The groups are shells around one centre, one inside the other: the same stretched ball of 5 dimensions in 8 sizes.
Some rows, each with its group after it:
[ 20   0  -6  20 -28 -74  -9 -10   8   8 -11   4 -10]  (6)
[ 11 -12   6  31 -15 -64   6  -3   8  16  10  -6 -39]  (7)
[-52  20 -41  15 -16  -8  15 -11 -41 -10   6 -25  25]  (5)
[-48   6 -41  39 -33  25   5 -28 -31 -21   9 -31  16]  (4)
[-72  38 -57 -25 -18 -23  33   3 -14  25 -16  11   5]  (1)
[ 12   8 -18  30 -15 -72 -13  -9 -42  -4  -8 -17  22]  (0)
[  1  -8 -19  41 -19 -53  -3  -9 -21  26  -5  -5 -36]  (6)
[ 27 -26  15  55 -33 -39 -11 -22  19  -8  15 -18 -34]  (5)
[-19   2 -27  20 -18 -49  11  -2  -9  36  -9   6 -40]  (3)
[-20  10 -39  19 -22 -47   3  -7 -23  31 -18   6 -21]  (3)
[ -4   6 -21  30 -17 -51  -5 -11 -35  -5  -1 -20  14]  (6)
[-38  18 -24  -6 -17 -36  24   0  -1   6   3  -4   1]  (2)
[ 27  -2  -8  30 -41 -56 -21 -24  12 -10 -13  -2   6]  (7)
[ 27 -23   9  44 -41 -41 -10 -23  39   3   3  -1 -44]  (1)
[-39   7 -47  41 -18 -11   3 -15 -57  10  -2 -22  -3]  (1)
[-50   3 -31  23  -7 -21  29   2 -26  31  10 -11 -41]  (4)
[ 42 -10  10  31 -43 -64 -22 -24  33 -15  -6  -2  -2]  (0)
[ 32  -7 -16  61 -31 -52 -36 -30 -44 -22  -9 -29  28]  (4)
[ -2   7 -13  18 -39 -29  -6 -24  12 -24  -2 -11  22]  (7)
[ -5 -20  -5  51 -24 -22   4 -16  -1   9  16 -18 -44]  (0)
[ 10  -2 -19  47 -38 -28 -23 -32 -22 -26  -4 -24  26]  (2)
[-47  29 -35 -15  -2 -55  29  11 -29  19  -4  -2   8]  (4)
[ 10  -6 -14  20 -28 -72   1  -4  20  44 -18  22 -57]  (4)
[ 27 -23  -6  71 -43 -22 -29 -37  -8 -17   2 -25 -10]  (1)
[ -2   1   1   8 -13 -70  15   4  13  18   5   1 -28]  (5)
[-26  10 -41  18 -24 -39   6  -8 -19  30 -17   7 -22]  (3)
[-58  21 -52  19 -28  14   9 -21 -39 -16  -1 -24  32]  (1)
[ -4  14 -33  26 -30 -40 -16 -22 -34 -18 -14 -16  39]  (5)
[-14   4 -15  26 -11 -46   8  -5 -26   2   9 -20  -2]  (2)
[  0  -2 -10  37 -13 -50  -1  -9 -30  -4   9 -24   1]  (7)
[-24  27 -46   7 -29 -38  -6 -16 -34  -8 -21  -7  42]  (0)
[ 45 -21   5  58 -29 -72 -25 -19  -5   6  -4 -10 -27]  (7)
[-21   5 -25   4 -14 -66  21   8   6  55 -14  22 -58]  (0)
[ -2   9 -33  24 -33 -46 -12 -19 -17   5 -19  -1   7]  (3)
[-42  25 -42  -8 -19 -43  19   0 -12  24 -15   9  -3]  (3)
[ 18 -14   3  47 -22 -50  -9 -16 -10  -6  10 -22 -14]  (6)
[-31  18 -25 -15 -15 -62  26   9  12  36 -11  19 -28]  (5)
[ -8  -4 -22  36 -12 -55   3  -3 -30  30  -3  -7 -34]  (2)
[-19   5 -26  31 -41   0  -6 -30  -5 -26   2 -21  20]  (2)
[-14  -3 -23  36 -42  -4  -5 -28   5 -10   0 -13  -6]  (6)

New rows, each followed by its group:
[ 17  -4 -25  45 -35 -50 -23 -24 -19   6 -18  -5  -6]  (2)
[ -7  -6 -11  36 -50   6  -8 -35  23 -31   7 -19   7]  (0)
[ 13 -11  -2  22 -44 -43  -3 -19  49  13  -8  13 -42]  (4)
[-18  14 -32  16 -37 -22  -5 -23  -7 -15 -10  -9  25]  (6)
[-51  33 -49 -17 -10 -51  25   8 -28  29 -17   8   5]  (5)
[  6  -4   0  22 -18 -64   5  -4   6  11   4  -5 -24]  (3)
[-17  13 -12   7 -17 -43  11  -6  -8 -14   8 -17  19]  (0)
[-75  30 -60  -6 -20  -3  28  -5 -28  17 -10  -1   6]  (7)
[-38  30 -44 -10 -24 -38  11  -7 -18   3 -17   2  26]  (5)
[-64  31 -57  -8 -12 -28  26   3 -36  28 -14   3   2]  (2)
[-63  24 -31 -17 -16 -16  38   2   7   9   7  -1  -4]  (0)
[ 37  -7   4  28 -37 -71 -18 -19  22  -5 -10   1  -6]  (5)
[  3  -9 -23  42 -34 -38  -9 -19  -3  21 -11   1 -36]  (7)
[-44  27 -48 -10 -11 -56  22   8 -25  40 -20  14 -13]  (7)
[-10   2 -21  17 -45 -23  -1 -22  29   3 -11   7 -17]  (5)
[-37   7 -27  10 -13 -37  24   2  -9  29   2   0 -33]  (3)
[-54  17 -28   8 -13  -8  26  -6 -22 -10  16 -25  14]  (4)
[-49  22 -43  -5 -35 -10  17 -13   7   8 -12   6   1]  (7)
[ 35 -20   9  43 -25 -76 -11 -10  12  18  -1  -1 -44]  (7)
[-15 -11 -22  59 -25  -6  -5 -24 -35  -9  13 -34  -8]  (0)
[  9  -8 -16  51 -13 -58 -10 -11 -44  11   1 -21 -14]  (5)
[ 26 -13  -5  43 -18 -80 -11  -7 -13  26  -7  -2 -38]  (7)
[-49  27 -47  -1 -26 -16  14 -11 -19   1 -11  -4  21]  (6)
[-37  14 -48  22 -31 -11   2 -19 -25   7 -13  -7   3]  (3)
[-42  22 -50  22 -18 -18   3 -14 -58  -6  -7 -23  33]  (5)
[-82  27 -59  -2 -30  24  28 -14 -15   3  -3  -7   9]  (4)
[-38   5 -28  25 -37  12   9 -24   1 -15   8 -18   2]  (7)
[  0 -12  -7  47 -30 -22  -4 -22  -4  -9  11 -22 -15]  (3)
[-15  21 -34   4 -26 -51  -2 -11 -18   0 -18  -1  25]  (7)
[ 19   2   1  10 -12 -98   3   5   5  23  -7   7 -23]  (4)
[-24   8 -25  24  -2 -53  13   3 -45  17   5 -17  -9]  (1)
[-23  17 -35   1 -15 -65  12   3 -16  36 -19  13 -18]  (6)
[ 43 -28   4  73 -38 -44 -31 -32  -4  -9   1 -20 -23]  (1)
[-30  -4 -26  50 -22   3   3 -22 -37 -12  16 -36  -1]  (4)
[-25 -10 -20  48 -32   9   4 -26  -8  -9  15 -25 -18]  (0)
[ 10   1 -31  50 -39 -30 -30 -33 -35 -19 -14 -21  28]  (1)
[-33  10 -52  30 -34 -11  -3 -22 -30  13 -17  -4  -3]  (5)
[-35   2 -27  36 -30  10   5 -25 -19 -21  13 -30  11]  (5)
[-59  24 -56   7 -29   1  14 -15 -25   4 -10  -6  13]  (2)
[  3 -14  -5  39 -12 -60   7  -1  -8  32   5  -5 -54]  (1)
[ 36 -21  22  42 -42 -43 -14 -26  42 -23  12 -14 -17]  (0)
[-21   9 -43  29 -45  -6 -10 -30  -9  -5 -17  -5   9]  (1)
[-48  12 -46  24 -18 -12  14  -9 -39  16  -2 -13  -9]  (6)
[  7 -13  -5  37 -21 -54   2  -8   3  23   3  -3 -46]  (6)
[-13   7 -10   9 -31 -31   8 -14  19 -12   5  -8   5]  (2)
[ 35  -6   1  31 -20 -91 -14  -7  -5  11  -9  -2 -14]  (5)
